Each cloud of rows lies close to a flat space through zero, with a little noise off it, and is much wider in some directions of that space than in others. After each cloud: how many dimensions does that space have?

[[ -5.3  12.6  -4.9   7.6 -17.0   8.6   4.0  34.3   4.2   0.8  -4.3  -3.3
   15.2  12.6 -11.7  -8.4  -9.6]
 [ -4.3  -8.3   9.5  -2.7   5.3   6.6  14.5   2.6   0.4   1.1   1.6  10.8
    7.5 -14.6   3.5  -7.8  -2.7]
 [ -0.3  11.2   1.6  12.4 -27.3  10.9  -3.9  36.9  -9.6   2.8   6.5  -6.8
   18.1  13.3 -18.3  -3.1  -5.6]
 [ -2.9  19.1 -22.0  18.3 -10.9  -2.7 -22.4  49.9 -11.4  28.9 -10.5 -19.7
   -6.7  30.5  -3.8  17.0   9.6]
 [ -1.2   4.1   7.3   1.9 -12.0   5.5   4.7  12.3  -9.6   6.2   4.4   1.4
   11.2  -3.7  -7.8  -1.9  -0.3]
 [  0.3  20.1 -12.9   9.3 -26.6   4.7  -9.3  27.8   9.7 -11.8  -3.7 -14.2
   12.7  26.2 -19.3  -7.6 -14.4]
 [  3.5 -11.6   4.6  -8.0  18.6  -9.6  -2.9 -27.5  -6.4   7.1   2.1   3.0
  -15.2 -11.3  13.2  11.4  12.6]
 [ -2.0  -7.1  -9.2  16.1   4.8   5.1 -14.1  31.7  -0.4  13.6  -3.3  -9.1
   -6.7  10.3   4.7   7.6   5.5]
 [ 11.5  30.3 -21.9   4.6 -32.8  -8.4 -28.8  -4.5   7.8 -25.5   0.4 -28.6
   -2.8  40.3 -24.4   3.4 -11.3]
 [ -4.1  -5.0  -2.1   7.5   3.8   3.0  -2.7  24.5  -7.0  17.1  -1.3   0.5
   -0.8   0.5   3.8   5.7   6.0]
 [ -7.4  -8.5  17.8   3.7   7.2   8.3  13.9  28.2 -33.1  43.4   4.6  15.0
    9.1 -22.8   6.8   8.6  17.4]
 [-12.7  15.6  -5.9  24.5 -16.4  13.3  -4.8  88.8 -29.7  53.3  -7.4  -5.7
   17.1  14.3  -8.1  11.6  10.6]
 [  0.6  17.0 -22.3   0.7   4.1 -14.5 -17.1   0.9   3.6   8.4 -14.4 -13.7
  -16.1  21.9   3.2  12.6   4.8]
 [ -6.1   0.6  -5.8   7.6  -3.1   8.6   3.7  29.1   8.9   0.7  -6.7  -0.3
    8.4   5.9  -1.4  -7.7  -6.2]
 [ 13.4  -6.7   5.3  -4.8  -0.7  -9.6 -14.3 -41.8  -0.2 -18.1  12.1  -7.2
  -13.4   0.0  -2.0   7.6   3.6]
 [ -5.5  33.0 -27.6  27.6 -29.0   2.2 -29.6  81.9 -19.8  38.5 -10.4 -27.0
    4.7  44.1 -17.6  18.9   8.2]
 [  3.3  -3.5   8.7  -2.7  -1.9  -0.5   1.6 -10.7  -7.8  -0.5   7.8   2.5
    1.9  -7.4  -1.0   1.3   2.3]
 [-11.1 -11.4  11.2  -0.3  13.9   9.3  20.4  23.4  -8.8  24.2  -4.5  17.1
   10.7 -19.9  11.4  -3.6   5.6]
 [  2.0   3.1  -2.3  -2.3  -0.9  -2.6  -3.6  -6.8   0.9  -3.5  -0.4  -4.0
   -1.7   3.1  -1.2   1.7   0.7]
 [-12.5  23.8 -14.3  18.3 -15.7   6.4  -3.9  78.2 -20.1  45.1 -14.7  -7.1
   14.0  19.9  -7.5   6.6   7.5]]
 -> 5

[[-14.9 -12.3  -6.3 -26.0 -19.8  19.8  23.1  -0.3 -16.3   5.0 -13.4 -22.0
   12.3  10.1 -27.3   0.1  16.5]
 [-27.6  -5.2 -31.0 -12.1  33.6 -26.0   8.2  22.8  -9.7 -11.4  -9.2  -1.2
   19.0 -23.1  20.6   6.2  -5.9]
 [ 11.4  -0.2  15.8   0.4  -3.7  56.7 -17.4 -29.3  12.1   0.5  -4.3 -22.0
   10.4   9.6  12.7  -7.8  18.5]
 [  8.2  -8.4  33.5  32.1  -2.8 -30.2  51.5  -4.6 -15.0 -14.1   8.4 -12.3
   18.5  -7.7  16.0 -37.0  21.7]
 [  0.7  -8.8  -4.0 -29.8  -8.8  40.9 -12.8  26.0 -16.6  -8.6   2.4  13.1
  -28.5   8.4   1.5  32.8  -5.3]
 [ -4.2 -17.8   4.0   4.5   9.2 -10.3   7.0  26.1 -24.6 -21.3  18.1   0.7
    8.0  10.7 -20.3   4.3  22.8]
 [ 20.6 -27.6  10.6  -6.1   5.6   6.7  48.7   2.2 -16.4   7.8  -6.1 -18.1
   -2.1  -9.5  -3.8  11.4  17.4]
 [-12.3  26.8  23.7   3.8  -5.9   2.4 -11.7  -7.3  35.5 -12.2 -15.8  12.4
  -17.2 -26.3  19.2   7.0  -4.6]
 [ -4.7 -33.2 -23.7 -37.5  22.9  -7.2 -12.7  55.5 -31.1 -22.6  10.7  25.8
  -42.2  -3.7  -1.0  13.3  -0.9]
 [ 23.2   6.5 -10.3 -32.5 -43.6   9.9  15.1  -2.7  -3.4  39.6  12.9  -3.8
   -7.7  25.4 -12.6   4.7   0.2]
 [ -0.1  -6.8 -17.2  17.4  20.3  -7.6  13.5 -37.6  -1.8  -8.9  -2.1  -5.8
   -1.8  -1.5  15.1   5.2  14.4]
 [  3.4  33.1  35.2  -9.4   6.0   8.3 -55.0  21.8  18.9  -3.6  20.2  19.0
  -18.2  13.8 -20.7  16.8 -17.9]
 [ -9.0  -4.9 -12.2  -8.6   3.7  46.4 -34.5  -9.8  -3.7 -15.2  -0.1  -8.7
    3.0   8.4  -5.2   0.5  -0.1]
 [-20.9  -0.5  -7.8  27.1 -10.8 -25.8 -14.1  24.8 -16.9 -38.3   5.3  38.7
  -24.4 -12.5  16.4 -20.6 -33.0]
 [ 43.6   7.8  31.1 -11.9  12.7   0.2   3.7  20.1  11.3  37.7  14.6  -6.3
   -5.2  -7.6 -16.2  21.2 -23.5]
 [ 19.1  -3.1   5.6  -4.6 -12.7  15.3   6.7   4.5  -7.3  28.7   8.9  -4.2
   15.4  33.5  -3.8  22.3  19.4]
 [  6.3 -26.6   7.8  -9.8  34.1  19.9   4.2  -8.9 -22.6   3.9 -29.4  -4.1
  -29.7   1.3  12.9   1.0 -13.3]
 [-21.5 -14.4 -13.8  -7.1  16.5 -15.0 -24.7  53.0  -1.2 -16.7 -13.3  26.1
   -9.6 -19.0   4.2   8.8 -12.5]
 [  2.2  -3.1  12.4  13.2   8.5   3.3   7.6  -6.8  17.5  30.0 -37.6 -12.3
   22.7  -9.9  11.7  -4.9  -9.2]
 [-50.4   6.7 -40.3   3.9 -10.1  -6.1  -6.5   4.4 -16.5 -43.0  -6.2  11.1
    6.1 -22.5   8.6 -18.9 -29.7]]
 -> 13

[[-25.0  46.4   9.2 -32.0  -2.7  -2.5 -17.7 -32.0 -29.7  23.6 -76.5 -41.8
   37.0   9.7  46.8  20.8 -14.3]
 [ 17.5 -28.1  23.5   2.8 -22.5   5.7   0.7  -1.6  -4.3  -3.1   6.2  34.3
    8.8   0.1   8.8  14.4  18.7]
 [ 21.2 -19.2 -19.3  35.6   1.7  -5.7  32.3  42.5  43.4  -3.9   4.4  37.2
  -26.8   3.2 -39.0  -1.7 -29.4]
 [  2.4 -37.7   0.9  18.5   3.3  12.5  -4.3  -8.4  13.7  -3.0  55.3   7.0
  -15.2 -10.6 -14.3 -15.6  -5.7]
 [-35.2   8.1 -16.5 -25.3  15.3  14.4 -57.1 -58.8  -5.8 -32.1  26.9  25.4
  -23.1  21.4  -2.5  17.5  15.3]
 [ 21.7   4.1   4.2 -31.3  25.3   2.0 -17.7  -7.4 -27.2 -22.6 -27.1 -22.5
   24.3  32.1  36.5  14.2  44.8]
 [ 18.3 -38.8  10.4  24.9  42.3  14.3 -26.3  -7.0  21.8 -11.1  21.7  -1.4
   -2.8   6.2   0.7 -10.0 -20.7]
 [  6.5 -15.5  30.9  28.8   7.9   4.2  -9.2  13.0  -9.1  -0.3  25.7   6.9
   13.3 -38.5 -11.4 -25.2   6.2]
 [-25.6  75.3  30.8 -32.7  -4.4 -33.1 -19.8   6.3  28.5  28.5 -34.9 -22.2
  -20.5  20.2  47.2  22.2 -44.4]
 [  0.0   1.2  34.4 -21.3   1.6   0.3 -43.0 -22.5 -18.9 -18.2  16.8  18.4
    3.7   7.5  28.1  14.5  36.3]
 [-29.3  -5.2  -6.9  16.7 -26.5  11.9   9.2 -25.7   8.3  37.5 -12.0  -5.4
    5.2 -19.9  -9.0   2.1 -52.1]
 [  9.3  -9.4 -23.8  15.8  19.9   4.8   2.6   5.3  17.6 -10.9 -21.7  12.0
   -2.9  12.9 -15.7   4.7 -17.9]
 [ -1.2 -26.3  23.1  -7.8 -18.8   9.0  -9.1 -21.5  -8.7   2.9  48.0  -0.7
   -1.0  -4.8  13.9  -0.3  18.8]
 [ 15.3 -34.9  11.6  56.6  -4.0   4.2  27.0  31.0  23.4  21.0  11.8  15.4
    4.9 -42.1 -33.6 -25.9 -42.4]
 [ 19.9 -54.2  -7.1  30.0 -21.5  16.2  33.8  11.6 -15.1  -4.2  32.6  24.5
   14.0 -29.6 -35.8 -17.1  27.1]
 [ 25.1 -25.3  18.4   0.3 -22.4   5.6  11.9  12.0 -46.9 -18.6  10.6  23.5
   31.9 -19.7  -2.4  -4.9  74.9]
 [-26.2  20.2 -49.6 -10.1   1.6   8.1  -0.1 -25.2  -3.9  -4.3 -46.3   0.2
   -1.0  17.9 -16.5  15.7 -17.5]
 [ 31.9 -16.0  65.4 -14.9 -25.9 -23.1  -4.3  27.5  50.7   8.3  70.0  26.3
  -42.1  26.1  41.9  22.3   0.1]
 [ -9.7  10.8 -16.5   7.5  -3.2   5.0  18.2  -7.9  -0.8  31.1 -61.0 -30.3
   25.4  -2.9   5.6   4.8 -43.5]
 [-41.7  35.9  -5.4  12.9  -4.4  -4.9 -14.8  -8.5   6.2   9.6 -10.0  18.3
  -14.0 -25.7 -26.8  -7.6 -32.3]]
 -> 8

[[-13.8  -2.1  12.2   1.8 -14.7 -16.3  16.5 -18.9  10.0  10.0 -31.1  38.2
  -31.9 -13.3 -13.7 -14.8   7.5]
 [  2.0  55.7 -14.2   0.5 -42.0 -11.5  32.7 -43.6  -5.0  19.7 -46.9  -0.5
    2.9 -32.1   8.5  23.7 -10.6]
 [ 12.7 -17.4  -4.1 -21.1   5.0  -2.2  -0.9   7.1 -21.0  -7.2  -1.9 -13.6
   10.8 -14.2  17.1  -5.0   2.0]
 [-20.5 -32.4   2.8  -5.9  60.2  -0.4 -16.8  12.8  13.8  -5.4  40.7 -15.9
    7.7  -9.4  52.8  58.2 -19.2]
 [  7.0 -48.0  23.3   4.9  38.2   1.4 -15.6  55.5  10.0  -1.9   1.5   6.3
  -38.7  23.0  20.6   8.3  13.0]
 [ 25.9 -20.8  38.7  22.9   0.2   0.9   6.6  41.0 -19.1   6.8  -5.4 -11.8
  -16.7  39.4 -39.3  -0.2   6.7]
 [ 16.7  25.3  -8.0  -7.1  14.0  16.2  -5.0  37.1  11.0  -2.7  10.4 -36.7
    0.4  29.6  30.1  19.6 -12.6]
 [  9.4   7.9   7.6  -0.8 -30.5  -3.5   5.5  11.5 -10.5   7.7 -49.9  32.0
  -38.0   8.7 -26.7 -36.2  60.2]
 [  7.6  27.9  20.4  25.7 -29.2   7.7  29.2 -41.3 -17.5 -20.2 -18.6   8.5
   38.6 -36.2 -23.6 -10.4 -24.6]
 [  4.2 -19.4  35.2  23.7  15.3  -7.0  11.3   6.1  10.5   4.8  13.2   3.3
   -4.1  14.1 -17.2   5.9 -43.9]
 [  8.7  36.4 -19.4  14.3 -60.5   0.6  30.3  -5.6   9.8  -5.3 -26.8 -18.5
    0.6   4.4 -37.3 -24.6 -11.5]
 [ -0.8  53.7 -17.9  16.7 -37.1   9.0   8.3 -29.1  21.5   6.0 -32.7  36.9
  -11.4  -9.6  -9.3 -13.1 -17.3]
 [-13.6  -1.3  -8.4  11.0  -1.0   3.1  -3.1 -26.4  15.1 -16.3  15.8   6.2
   32.9 -22.9   8.8 -11.4 -17.4]
 [  5.8 -21.8  27.0   8.4  -1.0 -10.9  11.5   7.0 -11.7   8.8 -23.9  18.6
  -24.9  -0.2 -14.8  -2.5  13.6]
 [ -3.4  35.7  -4.5   1.5 -12.1  12.9   0.8 -45.7  -1.8 -13.0 -23.4  39.1
   21.3 -46.3  19.7  -9.4  -1.0]
 [-20.6   3.4  24.8  -1.9  15.6  -7.4  24.1 -10.2  18.2  -0.8   8.5   2.5
  -19.6   0.3  -5.5  18.2 -31.1]
 [ 11.0 -28.2  40.4  22.9  -4.9  12.7   9.9  33.1  -5.6 -22.0   4.9  11.9
  -25.4  33.4 -75.6 -37.3  -6.9]
 [  6.2  26.9 -28.1  27.2 -22.0  10.6 -10.0   5.5  13.5   8.8  24.1 -33.7
   21.4  33.4 -29.1  14.9 -22.4]
 [-10.8  -4.8  -2.1  -8.7   2.6   3.0   8.1   8.4   2.1  -9.2  14.5 -13.3
  -14.3   7.9 -22.4   6.4 -12.7]
 [ -2.1  25.6 -45.0 -16.9 -33.6   3.1 -13.9 -32.7  -3.0  -4.7 -40.8  35.6
    8.7 -46.6  29.2 -32.6  41.6]]
 -> 11

[[ -2.4 -14.3  41.7  10.6   2.5   9.0 -26.6  25.3   0.9  13.1 -31.6  12.5
  -12.4 -54.6  46.3   7.5 -12.8]
 [ -0.9  61.5 -17.4  33.4  -6.7  28.6  28.7   3.6  -4.4 -27.4  -4.4   7.7
  -22.3  19.5 -46.2  12.4  29.1]
 [ -6.9  32.9  19.9  27.2  10.7  22.1  21.1  -2.7  -8.6  -1.6  -1.2  12.3
  -32.3 -17.9 -13.5 -10.1  14.4]
 [ 11.9   9.1  43.3 -25.5  24.7 -11.6 -11.8 -31.0 -18.8  19.5  28.0   3.3
    4.3   1.1  -6.4 -26.7  18.1]
 [  6.6 -53.4  33.0  -9.4  11.2 -12.1 -35.2 -13.5 -11.4  38.0 -10.4   7.4
    1.7 -48.2  54.6   4.4 -22.1]
 [ 27.2  -5.5 -19.9   3.1 -22.3 -31.4 -28.4   4.9  32.9  -6.5   6.9 -30.9
   52.8  16.9   1.8  37.3 -10.8]
 [ -5.8 -22.0 -31.3   3.8  -7.0  -4.0  10.5   4.3  12.1   0.5   5.5  -9.2
    4.1   6.4   1.9   6.1 -14.7]
 [ -1.1   8.5  -4.5  22.0  -6.8  -4.6   6.6   4.4  12.0   1.6  -0.8  -1.7
   -0.2  -3.5  13.6  13.3  -3.6]
 [  1.1  13.4  -1.1  -1.2  -0.4 -17.5   7.9 -47.0 -22.7  13.9   6.3  17.1
   -2.9  31.3  12.8   1.1  11.6]
 [ -4.6 -35.0 -37.7 -49.9  -8.8 -11.6 -15.4  25.9   1.8 -11.2   2.4  -8.2
   31.3  37.4  -2.1  -0.6  -7.8]
 [ -1.4 -16.0 -17.4  -1.3   2.4  17.4   5.2  33.5  16.3 -13.6   6.4 -18.1
    2.6 -15.4 -27.3  -0.5  -7.8]
 [  7.8 -11.9  -2.3   2.3  -5.5  -1.6 -15.5  12.8  10.5  -0.2  -5.3  -8.3
   11.6 -12.4   5.2  15.4  -7.8]
 [ 10.3 -72.6  16.4 -23.1   0.8 -15.6 -52.7  34.9  16.9  26.0  -7.9 -15.9
   30.3 -51.3  52.8  16.9 -34.4]
 [ 10.1 -31.0   4.7  10.6 -10.2   1.2 -14.6   5.4  22.4  -8.6 -23.6 -23.7
   13.7 -35.2  -0.8  11.7 -27.1]
 [  3.9 -40.9   1.4 -44.1  -7.3 -15.7 -34.2   7.1  -2.5  -1.1 -15.6  -4.6
   29.3   6.4  21.1   0.1 -15.7]
 [  2.9 -15.3   6.9 -16.9   9.7   1.1 -10.8  23.6  10.2   0.9  13.8 -13.6
    9.9 -13.1  -5.6  -9.2  -3.8]
 [  4.0   0.8 -26.2 -24.3  -5.8   0.7  -2.0 -12.8 -16.8 -10.8  -1.0   5.9
   10.0  37.5 -22.9   3.5  12.1]
 [  1.3   3.6  16.7 -23.7  22.9  15.9  -2.4   8.8 -10.4   0.5  21.6  -1.0
   -5.4  -6.8 -29.7 -25.2  15.8]
 [ -2.9   8.3  50.9   4.3  15.0   4.0  -5.4 -14.2 -16.5  18.2  -9.1  18.4
  -21.7 -29.4  23.0 -17.4   4.2]
 [ -0.3  32.7  27.7  -6.3   8.2  -1.4   7.7 -23.4 -17.9  -0.1   4.7  13.1
   -9.3  15.8  -8.9 -19.3  20.0]]
 -> 8

[[ -3.7  38.2  -5.5 -20.2  31.4  31.1 -11.1  52.1 -32.1  -1.4  77.5 -38.2
   41.1  41.6  24.5   8.2  29.8]
 [ 13.7  13.5  11.9   8.4 -25.7 -16.4  27.7  18.8  39.3   6.2  -6.4 -14.0
  -12.6  28.2  25.5 -18.6  15.8]
 [  1.1 -35.7  45.9 -14.5  -8.1   5.9 -19.7 -40.1  23.6   5.8 -73.0  46.3
   20.4 -41.9 -29.5  34.1 -19.1]
 [ 17.4  -7.2   3.3  15.2 -22.3  -1.6  19.5 -18.9  46.7  27.1  22.4   1.5
  -31.2   9.5 -18.9  10.0  -6.1]
 [-13.4  15.6 -25.8  14.8  -5.9 -12.3   9.3  54.4 -23.9  -4.8 -21.3 -17.5
  -25.2  25.3  60.1 -21.3 -28.4]
 [ 11.5  39.9  -0.2  19.1  -2.5   0.0  38.9   8.9  25.6 -19.9 -11.2 -10.0
  -28.5  36.3   7.9  -2.5   9.2]
 [ 17.0  25.9  -4.8   6.4   3.3  12.8  21.3  -9.3  16.8  -6.8  21.6 -11.3
  -15.1  17.7  -9.8   6.8  19.6]
 [  2.3  -0.7 -32.4   0.4 -16.3  -9.6 -16.9 -38.0 -10.8   5.1   3.8  12.6
  -22.2 -50.7  -5.5 -10.7 -12.6]
 [ -1.4 -46.6   9.4  10.6 -19.8   4.6 -10.0 -23.6   3.7  17.6 -22.3  27.5
   18.4  -2.1  -0.1  17.4 -16.0]
 [ 12.8 -13.1  -3.1  -4.4   3.7   9.5   3.5 -44.4   4.9  41.5  -9.4 -17.9
  -17.4 -28.0  22.4  22.5  -8.2]
 [ 22.3  20.9 -11.9  -5.5 -25.2   4.1   0.8 -14.6  39.5  -7.7  60.0   9.8
  -20.2 -17.9 -55.1 -23.1  31.1]
 [  5.0 -27.7  -6.5 -14.3   3.2  -1.1   6.7 -20.3  -9.0   9.1 -27.4 -13.1
  -28.4 -49.9  17.8 -28.5  -1.1]
 [ 14.3   5.6   7.1   6.0   3.8   9.2  26.2 -27.4   5.2 -42.8  14.4  17.5
  -15.9 -13.9 -46.9 -23.5  33.0]
 [-18.1  34.7   1.5 -23.9  29.1 -14.7 -19.1  44.5 -34.6 -33.4  25.1  -9.2
    3.6 -19.0  -3.1 -30.6   3.7]
 [ 14.5  -1.3  28.9   5.1 -33.6 -21.0  36.6  27.5  47.8 -16.6  10.2  -1.1
   -8.0  23.9  -0.9 -52.6  40.3]
 [ -9.0   3.1  19.9   3.2   2.8 -23.0 -10.6   5.6 -16.0  -5.8  25.4  25.7
    2.7 -14.2  -0.7   2.6 -18.5]
 [-20.9  42.4  -1.4  -7.8  40.5  -9.8 -21.3  -0.1 -17.7 -12.3 -29.1 -28.6
   66.5  49.0  -3.8  37.1  21.2]
 [ -6.2 -16.6   2.6 -10.7  24.2  -0.3 -33.7 -59.4 -30.7  15.1  10.5  18.3
   20.1 -51.6 -24.0  33.5 -13.9]
 [-13.8 -14.5  35.5   6.4 -36.0 -38.2 -41.4 -20.8  17.6  24.4 -69.8  54.5
   42.4 -13.1  25.1  44.9 -44.0]
 [ 21.7 -22.5   9.5   8.2 -24.0   1.1  31.7 -21.3  41.1  20.9 -18.6  -3.0
  -47.5 -17.2   6.1 -10.2  -4.8]]
 -> 11

[[ 12.4 -12.8 -22.5 -12.9  -8.1   7.4 -58.2 -30.0 -27.4 -18.7  -0.2  -2.5
   39.6 -26.0 -34.8  14.5  46.9]
 [  9.2   2.0  -6.5  14.4 -19.0  -1.8 -29.7  -5.1 -29.3 -13.6  -8.8   5.3
   17.1 -10.2  -9.4  13.2  27.3]
 [-13.4 -15.5 -15.2  29.0 -13.1 -63.0  17.4  26.5   2.8  17.2 -27.6  12.3
  -26.4   9.2  18.8 -20.3 -35.2]
 [ -6.3  27.6  22.5 -13.4  16.8  11.1 -38.4 -38.1 -24.4 -32.1  37.2  -7.2
   48.1   2.8 -18.0  28.2  29.5]
 [ 19.4 -48.1 -44.2  -4.9 -11.6   1.2   6.2  13.5   9.0  19.4 -52.3  -1.6
  -11.4 -21.4 -15.1 -13.4   3.9]
 [  5.5 -44.3   8.0   3.8  16.3 -65.5  21.1  -6.4  15.6  36.8  12.5 -62.6
   15.5 -38.2  50.0 -35.3  35.8]
 [-13.7 -16.9  -2.7 -16.9  -2.1 -19.5  11.3  15.0  16.3  39.8 -36.2 -33.9
  -10.7  -8.7  46.8 -22.8  -3.4]
 [-11.0   7.3   7.3  -7.6 -17.2 -17.1 -35.6  -4.7  31.0 -13.7   2.9   3.3
   27.4   8.6 -28.0 -18.3 -41.3]
 [ -8.1 -24.5 -28.1 -10.0  27.4 -27.0  19.7  -4.9  -1.9  19.0  10.4  -7.6
  -20.8 -13.6  10.8  -6.6  17.4]
 [-12.2  17.3 -23.0  15.8 -17.4  23.9  -5.8  -7.9  -3.8  -6.9   0.3  13.1
   11.2  15.6  38.2  14.5  11.5]
 [ 11.0 -12.4 -33.0  14.9 -37.6  21.9 -33.4  -2.6   6.8  -5.5 -28.0   1.5
   35.8  -6.8   4.6  -1.1   7.6]
 [ -7.2 -11.9 -22.8 -16.7 -13.8  16.4  -6.3  -0.9   9.2  23.2 -24.1 -16.5
    4.5 -10.9  33.2  -7.5  15.9]
 [  6.0 -28.7 -22.3  -6.9  -5.5  -5.1  32.5  27.3  12.6  28.9 -30.3   3.3
  -46.4 -11.7   3.2 -21.3 -13.0]
 [  8.9  16.0 -10.0  12.7 -22.5  40.0  -6.3   1.0  -2.9 -21.4  10.7  28.2
    1.5   7.7 -15.0  10.9  -3.0]
 [ 16.0  -3.2  19.7 -16.3 -23.2   3.5 -29.7  12.0  -4.5  -2.2 -26.5 -12.8
    4.8 -16.4 -30.8  -9.6  -0.4]
 [-15.1 -10.6 -14.6 -12.5  20.7 -26.3   9.7  -8.5 -12.8  23.1  14.0 -17.7
  -18.1 -17.1  29.2  -4.4  34.2]
 [  6.4   8.5 -24.0   8.8 -46.8  28.4 -17.8  25.6   1.0  -9.4 -35.7  42.7
  -27.9  11.1 -29.9  -3.4 -31.2]
 [ -1.9   0.4  -5.2 -22.5   8.4  26.9  33.0   7.8  10.2  15.9  17.0   3.8
  -42.2  -6.6   1.6  -6.2   2.0]
 [  0.1 -17.6  22.7 -20.1  33.4 -30.8  27.2   2.9  17.5  17.9   5.9 -26.0
  -10.4  -8.1  -5.6 -18.6 -10.8]
 [-13.6 -32.9 -30.1  -4.6  -1.7 -35.5 -15.5   4.6  25.3   9.9 -57.4   3.3
   11.2  11.6  -9.7 -15.2 -42.2]]
 -> 9
